The rows of a group lie close to one hidden flat surface of 13 dimensions, which may be shifted away from zero. Surfaces can cross.
Some rows, each with its group after it:
[ -3 -18 -20  27  14  16 -30  37 -26 -10 -17  20 -23  19 -17  12  46   4
 -10  -4 -16  -4  27  -9 -20 -13]
J
[  8 -10   1 -10  -2  26  -2  23   1  17   1   6 -10   4  -9  -4  18  17
  11  -5   2 -13  -4   2   0 -22]
Q
[-21  24   4  -8  -5 -22  20 -24  14  -3 -15 -11   0  -1   5 -14  -3 -19
 -15   1  23 -13   0   5  -9  12]
J
[  4  17  19  -3  -8  -6  13   6   3  -8   0 -15  12 -23  10  -6  -7 -17
   6  -4   5   9 -12   3   0  12]
J
[ -5  18   4  27 -32 -12  -2  35 -13 -16 -23  12  -3  14 -19 -17   6 -10
 -28  18  13 -10   5 -10   6  20]
K
[ -3  13  -6  14 -24  -1 -14  18  -7   1  13 -11  -8 -13   7  -3  11 -19
 -21   3  11   4   9  12 -13 -13]
K
[ 19  -4  -5 -10  14   0  -3  -4 -18  -7  12  -2  -7   3 -27  29   4  17
  -1   1   8  -2   7 -11  12 -11]
K
[ 25  10 -16  -2  17   9  -2   6 -17 -10  15   8  27  22 -11  -2   9  -1
  -3  38   3 -15   1   2  29 -24]
M
[ 13  13   4   5   5  11  20  19  12  13  14 -13  -2 -12 -15  -3   1   5
  43  -3 -13   9  -7   3 -17 -21]
J
[  3 -18  25  13  -3  34 -12  -9 -15  -4  -8  15   8 -36   0   7  -4  18
  14 -40  -7  33 -16   1 -13 -20]
K
[ 13  -1  -9  -7  -3 -32  -5   7  15   9  27 -25 -17  -5   9  13 -15  -3
   0  15 -17 -13   1  -3  14  11]
K
[  4   1   1  19 -11  -7  15  -9  24  11   0  25 -39  -3 -21  -9 -21  33
  11   0 -31 -10  -8  -9 -17 -23]
K
[-19  17 -10 -17  11  23  26  22  -8  -6  -4  -5  33  13 -21 -18  31 -26
 -14   9  16 -16 -22  -4  10  21]
K
[ 11 -13   3   9 -33 -11 -18  14 -12   3   9  -6 -19 -12 -10  24 -15  11
   0  -7  25  12   9   2  14   4]
K
[  3   7 -16  17 -13 -24 -16 -15  -9  -6   0  26   3  -5  -2   6   0  13
  20  11  11 -12   0   1   8  -4]
M
[ 15  -4  25  12 -10  24 -22  53 -10   4  10 -18  13 -15   3  -6  15   9
  26 -12 -29  15 -19  -6 -15  -1]
M
[ -3   2   3   2  -6  -6 -13  -4 -14  -9 -11   7   8   3  -2   4   9   3
  -8   1   5  -8   1  -9   2  15]
Q
[  6  -6  -7 -42  32  -8  32   9  23   7 -18 -12 -14  24  33   6   1 -30
  25  10  24   5  45  21  12  14]
Q
[ -4   8  14  -1  15  -5 -16  -9  -2 -10  -1  -7  21  27  23  -4  12  11
  16   0 -16  10   7 -17 -24  29]
J
[  9   6  18  -7   1 -20  -8  -7  -3  -8 -11   0  -9   7   4   8   0  17
  15   0   5  -6  19 -14 -11  12]
Q
[  6 -16   0  -2  30  44  13  36 -13   2  -8 -22  13  29 -22   7   3  -9
   0  -8  -5  30  11   2   5  -4]
K
[ -7   4  -1  -5   0   7   9  -6  13   5   7  14 -19 -22   0  -8  18   4
  -1 -10  -4 -11  -7   0 -18 -26]
M
[-22  23   0  24 -22 -11 -14 -30   9   8   7   1   6  -8  19 -23  -1  -1
   2  -7 -13  -3  -2   5 -49  -4]
J
[-14  -7   2 -16   3  -7  -5  -5  -1 -17  -6  20  -2  10  13   3  24   6
 -16   0   8  -5  -1 -17   5  25]
J
[-10  14 -25  14  -8 -37 -12 -11  14  14   6  16 -16  13  -8   3  13  34
  58   2  -7 -25   2 -12 -31  16]
Q
[ -8  -4 -22  -9  10  -8   7 -27  11  11   4   8   1   0  16   7  -9  -2
  26  -2   5   0  13  14  -3   5]
Q
[ 20  -5 -15  -9  -1 -10 -35   0 -20  -3  20  -5   0   5  23  16  13  -9
 -18  25  25 -12  22  13  24 -31]
M
[  3   7   9  25 -29   8   3  24 -21 -16  -3  13  20 -14 -17  -3  -9  -9
  -1   2   2  18  -9  -2   9  26]
M
[  3 -14  -5  -5 -26  17 -21   8 -11   7  20  -3 -15   8   3   9   3  -1
 -42   7  19   1  20   6   6 -18]
M
[ -6   4  -5 -13   9  -8  16 -35   3 -10  -1   5  -6   8  -4   8 -13  -2
 -21   3   7   3  19  -4  -4   9]
J
[ 10 -15  29   2  -2   9   7  12  22  23 -22 -13 -10  22   7 -17 -34  23
  26 -10  -4  21 -11   6   9 -18]
Q
[ 34  -2  19  16  11 -21  -3  23   5 -15 -14   8 -22  -7   0   1 -10  12
  17  10 -33  -1   1  -9  14 -15]
J
[-10   0  13   1   2 -19   1 -28  13  -5 -28   8   1   5  25 -13 -19   2
   5  -8   7   6  -2   2   1   9]
Q
[  5  19  29  16   4  15  -6 -16  -3  -7 -16   9  21   4  -2 -35   3  13
 -20   4 -27 -10 -21  -9 -19 -34]
Q
[ -3 -16   8   4  17  12   7 -24 -14  -2 -18 -18  14  -3  -5  17 -32 -12
  -3 -28  -6  31  19   8 -10  17]
J
[ 14  32  11 -11   8 -17  20  28  18  -2   8  -9 -32  21 -27  -8  31  25
  16  18  -5 -29  -1 -30 -19 -19]
M
[ 19   3   1  -8  -3  -6  15   1   2 -14  19  25 -20   3 -25  10   3  27
  -2  16 -12 -11   0 -25   8   4]
J
[  5   7   9 -14  17   8  37  -2  17   4  -6  -4   2  15 -17  -5 -13   6
  20   1   3   6  -7  -1   6  -3]
K
[ 15  16   1  19  -9 -37 -15 -37  -6 -12 -14  35  -8   9  -2  -4 -11  24
  -1  25   8 -24  14  -4   8 -26]
K
[  9  13  -1  28 -19 -44 -34  -4  -1  -5  -9  10   7  -6  33  -1 -10   2
  41  12  14   2   6  14  10  -5]
M
[  1  20  13  12   4   3  21  44   2 -11 -12 -12   5   3 -19 -13  13 -11
  20   4 -15   5  -7  -9 -11  18]
M
[ -8  -4 -24   3  -9  17   1 -14  -8  16  17  13   3   5 -27   8   6  16
   8  -3  -3 -12   3   2 -17   2]
Q
[-17   5   7   0 -29  12  20 -15  16  10 -11  34  -9 -26  -4 -17  -3  14
  17 -20  33   2 -25   8  -3 -18]
K
[  9   4   9  -3  15 -24   8 -20   5   6  -9 -32  10  14 -11  12 -30  12
  30  -2  -7   1   0  -3  -2  17]
J
[ 14  -6  20  -1   4  -6   1  11 -12 -12  -5  -5   4  -6 -14  18  -6  15
  22 -10  -2  11  -6 -16  10  28]
M
[ 15 -30  -4 -11  16  36  11  23  -1   9 -15  19  -1  -7  -1   0  -2   1
  18  -7  15  15 -10  20  41 -37]
K
[ 23 -10 -14 -14   9  25  -5   1 -18 -12  43  22  -5  -9  -3  35  25  19
  16   5   4  16  20  -9  -3 -16]
J
[ -5 -14 -15 -15   7   6   9  13   4   2  -5  19  -4 -12   0   9  16   0
  32  -8   2  -6  -2   3   7  18]
Q
[  3   3   4  -5  -5   5  12 -10   0  -3   1  11   2 -16 -10  -1 -10   3
  -8   1  16   0 -17   5  18 -15]
Q
[-22 -12  -8   6 -21  -1 -10  -7 -16   1 -10  -9 -14   1  -9  27  -5  -8
 -17 -25  39  24  34   6 -15  24]
J
[  9  11   4  -3  12   9  16  15  13  10   6 -12   9  10  10 -16  -4 -11
  22  11  -2  10   0  11  -4 -18]
M
[  1 -48 -23  -1  23  -8 -16   1  -8  -2 -23  19 -25 -14   3  37  -2  -2
  10 -18  -4   1  13   7  31  12]
M
[ 13  -2   1   6  -6 -13 -23 -16 -13 -10  17   0 -19 -27   7  21   1   3
 -18  -5   3   4  14   0  -4 -25]
K
[  2 -17 -26  46 -28 -28  -6  -9 -15  -5  -8  33 -16 -38 -19  29 -37  -5
  27 -12   0  20  13  20  15  18]
M
[ -4  18 -11   2  20 -28  27 -24  38   9 -10  10  -4   4  11 -17 -15   5
  44  11   2  -8 -19   9  10 -20]
Q
[  8  11  15   2   5   9  19  -8  10  -2 -14  22 -23  16 -31 -22  -2  29
 -20  11 -17 -21  -5 -16 -11 -32]
Q
[ -1 -16 -19  -4   2 -16  -2  -2   2   0  -5  13  -9  -2   5  15  -3  -4
  16   2  15  -3   7   9  22  13]
Q
[  6  -8   2   7  16  12   1 -14  -7  -4  -2 -13  21  -6  17  -2 -24 -30
 -18   3 -23  19  16  19   2  -5]
J
[ -5 -12   5  13 -30   9 -10   8  -6   3  -2   9  14  -2   7  -2 -16   2
   4  -8  16  24  -3  10  13  16]
M
[  6  -1   1 -13  33   3   7  25  31  22   0 -28  -9  18  24 -10   7   3
  44  -1 -11   7  -6  10  -5 -30]
K

New rows. What belongs after each?
[-14  -8  17 -19  -2   4  27  -5  22   7  12 -20 -13 -22  -6   9 -17  11
  11 -34  -8  23 -20 -13 -15  31]
K
[-19 -25  -2  21 -43  36 -16  48  -1  19  -6  17  -5  10  -8 -16   3  14
  -1 -14  -4  14 -17   4  -1  15]
M
[  3  14 -16  12 -11 -24 -19 -28   9  16  27 -12  19   8   9 -10 -20   7
  13  23 -30 -25  -5   6 -11   7]
K
[ -7  10   0  -5 -10  -9  -2   3   1  -8   1   4 -14  -3   6   5  16   2
   3  -5  22   4   9  -6 -14   9]
J
[  7  -1  17  23  -5  -8 -46  30 -30 -10 -16 -24  20 -17  10  10  19  -3
  23 -19  -8   7  -2  -2  -9  15]
J
[  7  -7  -8   3  13   2  -1 -17  11  18  18 -24   8   8  20   0 -32 -14
   0   7 -26  14  15  21  -5 -12]
K
[  0  -8  -6  27 -47  30   3  40 -11   6  17  35 -25  -9 -56  -4   9  27
 -20   1 -14  -5 -16 -14  -4  -6]
M
[-18  20  -5  20 -50  10  25  -6  23  17   7  22  -1 -16  11 -29 -30 -17
   2   6  34  24  -2  32  -8 -14]
M
[ 13 -13   4 -11  -9 -13  12 -21  10  12   5   4  -3 -10  -4  12 -42  21
  19  -1  -1   2 -11   1  27  15]
K
[-11 -11  -4  -7  22  10   2  -3  -8 -12 -20  24  -2 -14  -5   3  30   0
  -8 -16  -4 -12 -15  -9   1   0]
J
[  0 -21 -19  -1 -15  41  -6  22  -8  15  17  30   8  -4 -14  -4  13  12
  -5   4   7  -4 -23   9  26 -19]
M
[-12  13   6 -26  22   3  30  -6  23  -1 -12   0  -5 -17  25 -11  21 -21
  20 -14  30   5  -6  11  -9 -18]
J
[ -5  -7   4 -13  -3  15   9   6   2  -7  -4  32  -2 -40  -1  -7  23   1
  -3 -16  12 -10 -34  -1  19 -14]
K
[  0  24   5  12 -14 -15  -2   8   0   7  16 -32  14 -22  10   6   1  -9
  50 -14   9  15   3  10 -29   9]
M
[ -7   0  -7  14 -11  -4  12  22   2  -4 -13   4  -9 -22  -4   2  -2 -22
  13  -8   8  12   2  18   3  13]
M
[-12 -16  -5  10 -20   1 -14  40 -16  -2 -22 -12 -10  -6 -11   9   9 -19
 -14 -13  23   3   4   7  15  24]
J
[-20 -21  33   0   4   7  -1 -24   2 -13 -32   1  22   0  31  -8 -30  -9
 -16 -28 -20  36   0  -4  -6  55]
J
[ 10  -7  -9  17  10   1  -1  -2  -2   1   1   6 -14  -5  -5   7 -12  -6
  -3   4 -28   3  21   8 -11 -16]
M
[ 13 -19 -11  15 -18   2 -12  -1 -23  -7   9  25 -16   5 -39  26 -12  24
 -21   7  -8  -1  14 -14  14  11]
M
[ 21 -28  -5  11  -6   0  -6  37 -27 -17  -7  -2 -11 -29  -2  35 -13 -32
 -15   0   8  23  23  18  39  10]
M
[ -2  19  -2   0   0 -25  -3  10  23  12 -11  -8  -7  12  27 -23   6  -6
  20  16  27 -12 -13  15  14 -33]
Q
[  0 -19 -14  23   1  10  -9  33  -2  27 -18 -31   3   2  -1  -7 -21 -29
   7  -3 -16   2   0  31   8 -11]
J
[ -1 -16  -6  -4  -6  20 -17  17   3  14  25   8   8   7  13   3  13  21
  31  -5 -15   9 -14  -3  -6  10]
J
[  2 -36 -12  20  -4  -8  11  -3  15  11 -23  25 -30  -2   2  14 -51   5
  21 -12  -7  27  16  19  21   8]
M
[  9 -22  13  -1  17 -21   6  -7  14   0 -27   2 -33  33  -9  14 -29  29
   1  -6 -10   8  17 -19  10  12]
K
[-20 -15  -5   6  -5   8 -16 -21  11  10 -12  26   1 -11  22 -18   6   9
  -2 -15 -11  -9 -21   5  -7  -7]
K
[ 15   9   2   1  21  24 -30 -13 -22   0  10   2  30  13  -5 -13  30  16
  -8  14 -26 -31  -9  -9 -14 -43]
Q
[-20 -12  23  -7   9  24  -1   2  -8 -14 -46  20   4   5   4  -4  26  10
   2 -35  37  20  -9  -9  -3   1]
K
[ 10   9  -6  17  -1 -45 -23  -1   8  13 -11 -27 -10  18  16  -7 -15  -4
  12  16  -6 -20  13  12   2 -12]
J
[ -9   1  18   6  12 -11   0   0  -2  -6 -33 -17   2  10   8  -2  -4  -6
  11 -20  -3  15  12  -5 -17  23]
J
[ -7  21   1  22  -9 -19   9  -1  -1  -6  -6   9  17  -1 -23  -3   0  19
  50  -7  -5   0 -16 -13 -15  32]
M
[ -3 -10  -8  -5   4  -1  -9  -3   3   7  -6   3  -9   9   6   0   5   3
  -1  -1  10  -6   1   4   7 -10]
K
[-31 -19  11  14 -20  -2 -13 -18   3  14 -36  -8   1  48   5 -11 -33  11
 -24 -15  12  17  14  -1 -10  37]
Q
[ -3 -17  -9   5  16  10 -19  -7  -6   5  -9   9  11  30   7  -3   2  13
   1   2 -21  -4   3  -4  -1   2]
M
[-15  11 -12 -14   0  11  21  10  -9   4  10 -20   0  28 -40  12  13   0
  -9  -1  34   3  11 -10 -10  16]
K
[ 19  -3  35 -20  26  10  22  18  -1 -26 -27  10  14  28  -9 -11  -3  15
  -9  11 -10   6 -15 -27  35  20]
M
[-11   7  -1   9  -6  13   9  -8   6   8  -1   3  27   6  11 -16 -16  -7
  21  -2   3  17  -6  12  -5   7]
M
[ 22 -25 -14  25 -17   6 -19  55 -17  11   9 -13 -16  -7 -12  27 -13  -9
  23  -2  -9  19  20  17  16   2]
M
[ -3  -7  -5   6  13   9   5   4   4   7  -8  -3   8  18  -2  -3  -9  -3
  16  -3 -15   9   6   4  -5   8]
M
[  2  13  -9 -15   4   5  11  30  -8 -12   2  10  -7   8 -24  -1  42  -1
 -14  19  18 -29  -9 -15  15  -3]
M
[-25 -15 -12   1  17  28  18   1  23  19   8  -2 -29   8 -20  -7   6  10
 -14 -25 -41   4  -7 -11 -39  -2]
K
[ 16  17   2 -13  -6 -21 -28  11   2  11  28 -36 -18  18  14  11  20  18
  15  14  20 -15  19  -6 -16 -25]
M
[  8  20   0  27  -7   9   9  -1 -11 -13   5  11  14  -6 -23 -19  -8 -12
 -27  20 -32  -7  -1  -1 -11  -6]
K
[-13  -5   5 -22  15  15  16  -1   4   0 -19  10   0  13  -3  -7  22   0
  -1  -7  -1 -10   5  -9 -13  19]
Q
[  4 -15 -12   0 -11   1  -8  17  -2   7   6   3 -10  -5   6   9   2  -4
  -1   4  10  -1   3  11  18  -4]
J
[ 22 -20   9   1  37   9  12  -4   3   6 -30   7  10  50 -20   3 -31  33
  35   8 -21   8   2  -8  24   2]
K
[-22 -19 -18  13   5   5  -4   7  -1  13 -25   7 -11  21 -28  -5   5   7
  -8 -12 -16 -19  -7  -4  -4  15]
J
[ -1   1 -15 -32  40   7  47  -1  14  -8   0   3 -25  13 -34   8  17  -4
 -25   9   3 -18  -1 -16  15 -11]
K
[  1  -5   6 -17   2  21  23  27   3   4   2 -16   3   5  -9   2  -4 -11
   2  -5  14  17  -1   3  12  11]
M
[  1  33  -6  27  12 -22  23 -12  -6 -15  -6   0  31 -16  -8  -6 -14 -23
  43   7 -12  13   4  10 -12  18]
M
[  6  42  27  25 -22 -25   8   6  10  -8   0 -11   9 -18   5 -15  -6   4
  45  -1  -6  11  -7  -4 -35   8]
M
[-13  -5 -14  20   0  31 -27  -2 -13  10   1  16  31  -7  11 -26  20  -9
 -14  -2 -20 -11 -23  14  -8 -29]
Q
[  6  -3  -7 -15  36   6  16 -19  -2  -2 -12  13   9  32 -28   4   4  24
   9   7  -6 -14  -5 -18  11  -3]
K
[ 14 -22   7  16   4   7 -20   1  -9  -6 -16  28  10  21  -1  -5 -14  28
   5   9 -26   6  -9 -10  20   5]
M
[ 15  25   7  27   9   2  15  41 -16 -27 -13   9  39   8 -22 -19   6 -11
  19  27 -23   2 -16  -8  15  19]
M
[  2 -11 -11 -14   7 -15  -7 -19  -1   3   5  -8  -2  25   6  19 -15   9
  -1   6  10  -2  19  -3  12  17]
J
